The first 5 rows are patterns. Each new row is the sum of 2 different patterns, raised or lowered, with some noise. Before adding, each is slid sideways (what falls off one end comes back at the other) and multiplied by a number that may be negative. Names go in the order of the patterns.
Some rows, each with the names of its patterns after it:
-1.55 0.32 1.25 -0.63 -0.45 -0.93 0.17 -0.20 -1.01 0.57 0.63 -0.42 -0.04 -1.34 -1.08 0.16 0.09 0.74 -0.41 0.07 0.16 0.92 -0.21 2.39 -0.16 0.89 0.73 -0.59 -1.13 2.26 1.49 0.46 -1.30 -0.63 0.23 1.06 -0.14 -0.91 1.26 : z220
0.42 -3.14 0.63 -0.18 -0.52 0.14 -0.93 0.10 -0.69 0.15 0.55 2.09 0.04 -0.25 0.71 0.31 -2.83 0.52 0.50 -0.73 -0.66 -0.29 -1.12 0.95 1.48 0.53 -0.26 -0.03 -0.50 0.70 -0.76 0.21 0.53 -1.23 -0.14 0.27 -0.64 -1.64 0.59 : z760
-0.98 0.58 0.69 -0.28 0.29 -0.47 -2.15 0.58 -0.13 -1.49 0.52 0.18 0.59 -0.56 -0.83 -1.67 0.83 0.70 -1.80 -0.99 -0.05 -0.51 -0.10 -1.39 -0.17 -0.14 0.10 -0.41 1.65 -1.71 0.34 -0.10 0.17 -1.52 -0.82 0.49 -0.51 0.12 0.14 : z616
0.47 1.42 0.83 -1.06 0.17 -1.72 1.11 0.03 -0.79 0.43 0.29 -0.65 0.11 -1.23 1.68 1.23 1.34 0.64 -0.23 0.50 -0.86 1.26 2.24 -0.99 -0.53 0.62 -0.26 -0.19 -0.52 0.09 -1.01 -0.42 1.25 -0.19 -1.40 1.10 1.71 -0.54 -0.58 : z704
-0.43 -0.58 -1.04 -0.70 -0.21 -0.64 0.15 -0.60 1.07 -1.87 1.12 -1.84 1.83 0.91 -1.15 -0.10 0.15 1.18 -1.09 -0.23 -2.01 -0.46 -1.55 -0.55 -0.53 -0.76 0.41 1.46 -0.19 -1.38 0.83 0.15 -0.35 -0.34 -0.06 1.09 2.45 -0.05 2.18 : z706

New rows. What belongs after each?
0.78 2.61 0.19 -0.25 0.68 1.84 0.91 0.19 0.41 3.88 -0.10 3.27 0.32 1.54 0.90 0.31 1.50 1.51 1.24 2.60 -0.82 0.85 0.79 0.47 1.93 0.87 0.34 0.77 -0.54 0.97 2.48 1.26 2.25 1.14 1.17 -0.01 3.12 2.50 -1.08 : z616 z704
1.72 0.70 0.74 -0.45 0.54 -1.12 0.13 -1.84 -0.36 -1.39 0.86 0.17 1.30 -0.17 1.66 1.71 1.31 1.29 -0.79 2.38 -1.56 2.94 0.40 -1.26 0.73 0.84 -0.14 -1.05 0.69 0.44 1.27 0.20 2.52 0.49 -0.47 1.72 1.30 -1.61 -0.12 : z704 z706
1.28 -0.46 -0.58 -1.24 -0.45 -1.23 -1.85 -0.73 -0.86 0.35 -1.81 0.23 -1.73 1.15 0.11 -0.82 -0.46 -0.50 0.97 -0.71 -1.06 -2.39 0.94 -2.28 -0.76 -0.63 -1.32 0.23 0.62 -0.27 -1.77 -0.01 -1.48 -0.77 -0.69 -0.82 0.38 3.28 -0.64 : z760 z706
3.19 0.56 2.15 1.06 0.75 -0.64 3.52 3.11 3.70 0.17 0.35 2.09 2.53 -1.53 0.77 2.83 -0.88 0.73 2.11 -0.52 1.72 1.80 1.72 0.81 0.27 1.22 2.43 0.11 1.37 0.43 -0.91 1.31 1.69 1.39 -0.82 1.86 2.00 -1.03 1.77 : z220 z760
-1.30 0.62 1.56 -1.81 -0.59 0.48 1.46 0.47 0.75 -1.50 -1.17 1.13 0.17 -2.11 -0.25 0.86 -1.02 0.29 -0.79 0.76 1.88 1.93 0.59 0.18 0.23 -2.88 1.81 2.05 -2.36 0.16 0.95 0.53 -0.50 -1.12 -1.44 -0.22 0.22 -0.33 -1.00 : z616 z704
-0.26 0.99 0.83 1.46 0.88 -1.13 -0.63 0.09 -0.41 -0.57 0.58 -0.38 1.62 -2.17 0.13 -1.92 0.90 0.97 -0.97 0.62 -0.74 -0.61 0.01 0.17 -1.73 -0.06 -1.04 -0.11 -0.39 0.32 0.54 0.16 -0.11 0.13 -0.16 -1.08 0.27 0.15 -0.14 : z704 z706
-0.10 1.98 1.81 1.07 1.27 1.15 -0.43 2.27 2.45 -0.20 0.72 4.10 -0.25 1.25 0.55 1.99 2.63 1.79 1.92 0.65 0.73 -1.59 1.62 2.74 -0.45 0.27 4.11 0.33 0.40 1.13 1.32 0.40 1.78 0.79 -0.71 -0.70 2.01 1.99 0.91 : z760 z704
-0.25 -0.17 -0.04 -0.07 -1.74 0.26 -0.19 -0.55 0.05 1.32 0.24 -0.14 -0.23 -1.49 -0.40 1.40 -0.47 -0.62 -0.83 -1.03 -0.22 -0.49 -0.50 -0.73 0.63 -1.23 1.10 -0.46 -0.22 -0.42 -0.65 -0.89 -0.77 -0.45 -0.17 0.26 -0.25 -1.05 -0.57 : z220 z616
-1.60 2.22 1.29 0.52 1.52 -0.27 1.34 -0.77 2.46 0.35 4.35 -0.70 -0.39 2.22 1.12 -2.11 0.14 2.13 0.26 1.83 0.89 1.02 2.15 2.58 1.87 0.20 -0.39 0.49 2.57 -0.63 0.76 1.69 -0.20 0.60 -0.06 -2.01 -0.68 -0.72 1.54 : z760 z706
1.68 0.93 -0.12 0.88 0.87 -0.11 0.42 1.89 -1.63 2.43 -1.03 0.22 1.30 0.53 0.79 -1.00 1.07 0.65 2.08 1.69 2.45 0.56 0.83 0.46 0.28 -1.04 0.33 1.01 -0.16 -1.49 0.66 0.15 0.04 -0.15 -1.11 -1.17 -2.53 0.48 1.79 : z220 z706
0.04 0.08 0.07 0.32 -0.11 0.98 1.07 0.43 0.78 1.12 -0.03 1.23 1.70 0.42 1.13 2.80 1.55 2.83 -0.37 0.48 -1.27 1.03 0.59 -0.24 1.14 0.40 1.08 -0.54 0.65 0.66 2.88 2.32 0.33 0.46 1.04 0.89 0.67 2.12 -1.35 : z704 z706
-0.21 0.68 0.62 -1.62 1.09 1.01 -0.72 0.39 3.87 -2.04 -0.53 0.50 1.24 1.76 0.20 0.09 0.32 0.60 -2.31 1.63 0.47 -1.34 0.53 3.16 0.57 -0.26 1.15 1.65 0.04 0.78 -0.19 -0.99 1.05 1.34 0.19 0.72 -0.84 1.15 0.09 : z220 z760
1.48 0.32 1.63 4.13 0.81 1.08 1.25 1.37 1.85 2.65 1.45 0.09 1.20 1.82 2.21 1.87 2.53 2.10 1.98 1.62 2.05 0.84 2.89 3.04 3.12 0.14 0.83 4.27 1.80 1.69 1.22 2.40 1.24 1.69 2.83 1.06 0.86 -0.72 1.72 : z220 z760
0.76 0.05 -0.65 1.67 1.42 -0.34 -0.99 -1.85 1.49 -0.57 1.23 -2.94 -0.24 -0.75 -0.08 0.49 -2.01 0.34 -1.09 1.43 -0.03 0.18 0.49 0.66 -0.09 -0.74 -3.01 -1.20 0.92 -1.16 0.04 -0.41 0.00 -0.37 -0.66 -2.82 1.74 -2.40 0.67 : z220 z706
2.70 -0.70 0.21 0.02 0.98 0.45 -1.16 -0.94 1.18 -1.62 0.89 -0.16 0.47 1.46 0.84 1.79 0.06 1.23 -0.18 3.05 -0.63 4.11 -1.13 0.67 2.25 0.27 -0.50 1.48 2.73 1.12 1.19 0.33 2.33 2.02 1.03 0.41 1.35 -1.64 0.90 : z220 z706
0.33 0.95 1.45 -0.39 0.21 1.19 -1.34 -1.10 0.46 0.36 -0.87 -1.06 -2.57 1.16 -0.71 1.09 -0.61 0.80 -1.07 -1.38 -0.63 1.69 0.56 1.08 -2.35 -0.82 -0.55 -1.38 1.44 -0.71 0.08 -0.65 -1.77 1.74 0.39 -0.40 0.89 -0.21 0.01 : z220 z704
-0.87 1.99 1.29 0.55 -1.08 -0.88 1.18 -0.01 0.46 -0.19 -0.17 -0.83 1.09 -0.58 0.28 0.46 -0.64 -0.87 -0.86 -1.32 2.00 1.24 0.91 -0.82 -0.07 -0.36 0.21 2.28 -1.22 -1.46 1.05 0.17 1.20 -0.86 0.52 1.07 0.15 -0.35 2.11 : z220 z616
-0.15 -0.52 -0.78 0.61 -0.36 -0.74 0.29 2.21 -0.61 -0.34 0.44 0.39 -0.50 0.26 0.61 -1.19 -0.29 -0.58 -0.64 0.55 -0.20 -1.38 0.52 -2.15 1.13 1.41 0.27 -0.16 -0.99 0.04 -1.04 0.02 1.40 -0.67 -0.83 0.07 -1.35 -1.05 -0.64 : z220 z704
-1.79 0.68 0.01 -0.10 -0.65 -2.39 -0.13 0.19 -0.82 -0.05 1.76 0.12 -0.33 -0.50 -2.00 -2.94 -1.43 0.36 -0.66 -0.09 -0.06 -1.12 1.01 0.85 0.58 -1.22 1.14 -1.63 1.78 -2.36 -0.79 1.15 -1.43 -0.65 -1.02 -0.11 -1.59 1.77 0.47 : z760 z706
2.25 0.14 -0.02 1.29 0.65 -0.68 1.14 -0.05 0.09 2.30 1.91 1.15 0.61 0.90 0.19 1.48 3.02 0.44 1.61 1.53 0.47 1.04 0.75 -0.77 0.28 0.80 1.49 0.23 -0.67 1.17 3.07 1.33 0.76 0.95 2.20 1.12 0.22 0.49 -0.54 : z760 z704
0.23 1.77 1.09 0.07 1.53 1.11 0.41 1.54 -0.17 -0.19 1.10 0.76 1.46 1.78 0.42 0.97 2.28 0.39 2.17 0.28 1.70 1.71 1.48 -0.49 1.71 2.71 1.59 0.13 0.73 0.94 2.38 0.91 0.41 1.47 0.04 0.07 2.69 0.34 0.53 : z220 z616
1.31 0.19 -0.19 -0.07 0.88 0.05 -0.79 -0.05 -1.50 0.11 -0.01 -2.12 0.32 -0.37 -1.28 0.33 -0.61 -0.10 -0.11 0.73 1.00 0.13 0.19 -1.41 1.00 2.23 -1.47 0.26 0.19 -1.07 0.00 -0.24 0.34 -1.01 -0.32 1.39 -0.60 -1.69 0.99 : z220 z704
0.37 1.97 3.53 -1.05 0.06 1.82 1.89 1.49 0.62 0.78 1.81 3.08 -0.46 1.76 2.26 1.02 1.66 1.85 2.09 1.99 1.37 2.00 0.77 0.99 0.22 2.39 1.87 1.93 0.93 2.13 1.23 1.13 1.36 0.94 0.37 1.88 -1.01 1.00 0.74 : z220 z616
-0.71 -1.29 -3.30 -0.64 -1.72 -2.09 -1.31 -0.71 -2.20 -0.33 -3.43 1.23 -0.99 1.36 -0.01 -2.06 -0.69 -1.93 0.81 0.39 -2.31 -2.80 -0.82 -2.45 -1.59 -2.08 -1.57 -1.83 -0.88 0.17 -2.09 -1.79 -0.02 0.25 -1.91 -1.79 0.04 1.71 -0.37 : z704 z706
-0.32 0.60 1.04 1.39 0.33 1.48 -1.33 0.64 1.82 0.46 0.69 0.83 0.05 1.44 -0.39 1.48 1.22 1.61 -0.48 1.25 0.61 -0.14 1.16 2.99 0.29 -0.48 1.27 0.15 0.16 0.57 -0.07 -0.77 0.43 1.02 0.66 0.96 0.68 1.62 0.95 : z616 z704
0.82 0.90 1.81 2.24 0.00 3.34 1.73 1.26 0.77 0.85 0.48 2.82 1.55 1.03 0.47 0.33 2.24 1.32 0.88 0.68 2.06 -0.44 1.71 2.16 1.30 -0.20 -0.50 0.71 0.46 0.35 1.29 2.25 -0.06 -0.43 0.47 0.52 0.89 1.35 1.87 : z220 z704
-0.74 -2.17 -2.63 -0.51 0.49 -1.25 -1.54 -0.07 -0.71 -1.03 -1.17 -2.99 -1.01 -2.40 0.70 -0.67 -0.15 1.92 -1.01 -0.16 -0.55 -0.45 -1.37 0.79 -1.38 0.70 -2.95 -2.92 0.19 -0.66 -1.33 -2.18 2.01 -0.95 0.56 -0.04 1.07 -0.11 0.34 : z760 z706
1.46 0.35 -0.69 -0.13 0.23 -0.96 1.77 1.24 -0.30 -0.24 0.35 0.09 1.04 -0.14 -2.34 1.42 -0.85 -1.00 1.18 -0.24 0.50 -0.72 -0.50 -1.48 0.29 1.23 -1.01 -1.04 0.16 -1.09 -0.64 -1.03 0.06 0.39 0.06 -0.15 1.69 -0.88 0.49 : z220 z616
-0.89 -0.53 1.94 -0.81 3.44 0.28 0.43 1.28 1.16 1.62 -0.28 -0.76 1.23 0.91 -1.06 0.38 0.60 1.81 1.32 -0.78 -1.98 -0.46 -1.20 0.56 0.61 0.40 1.00 -1.72 1.00 -0.66 -0.06 -0.09 2.90 -2.63 0.46 -1.59 0.71 1.82 0.07 : z220 z706
1.31 2.01 2.93 3.37 2.48 1.78 2.28 2.81 0.35 4.54 2.70 0.01 2.41 2.90 3.23 2.23 1.84 3.36 1.84 1.86 2.73 3.45 2.76 3.82 2.29 2.54 0.85 2.54 2.59 2.02 1.63 2.78 -0.58 3.08 2.04 1.68 3.22 3.10 -1.22 : z220 z616
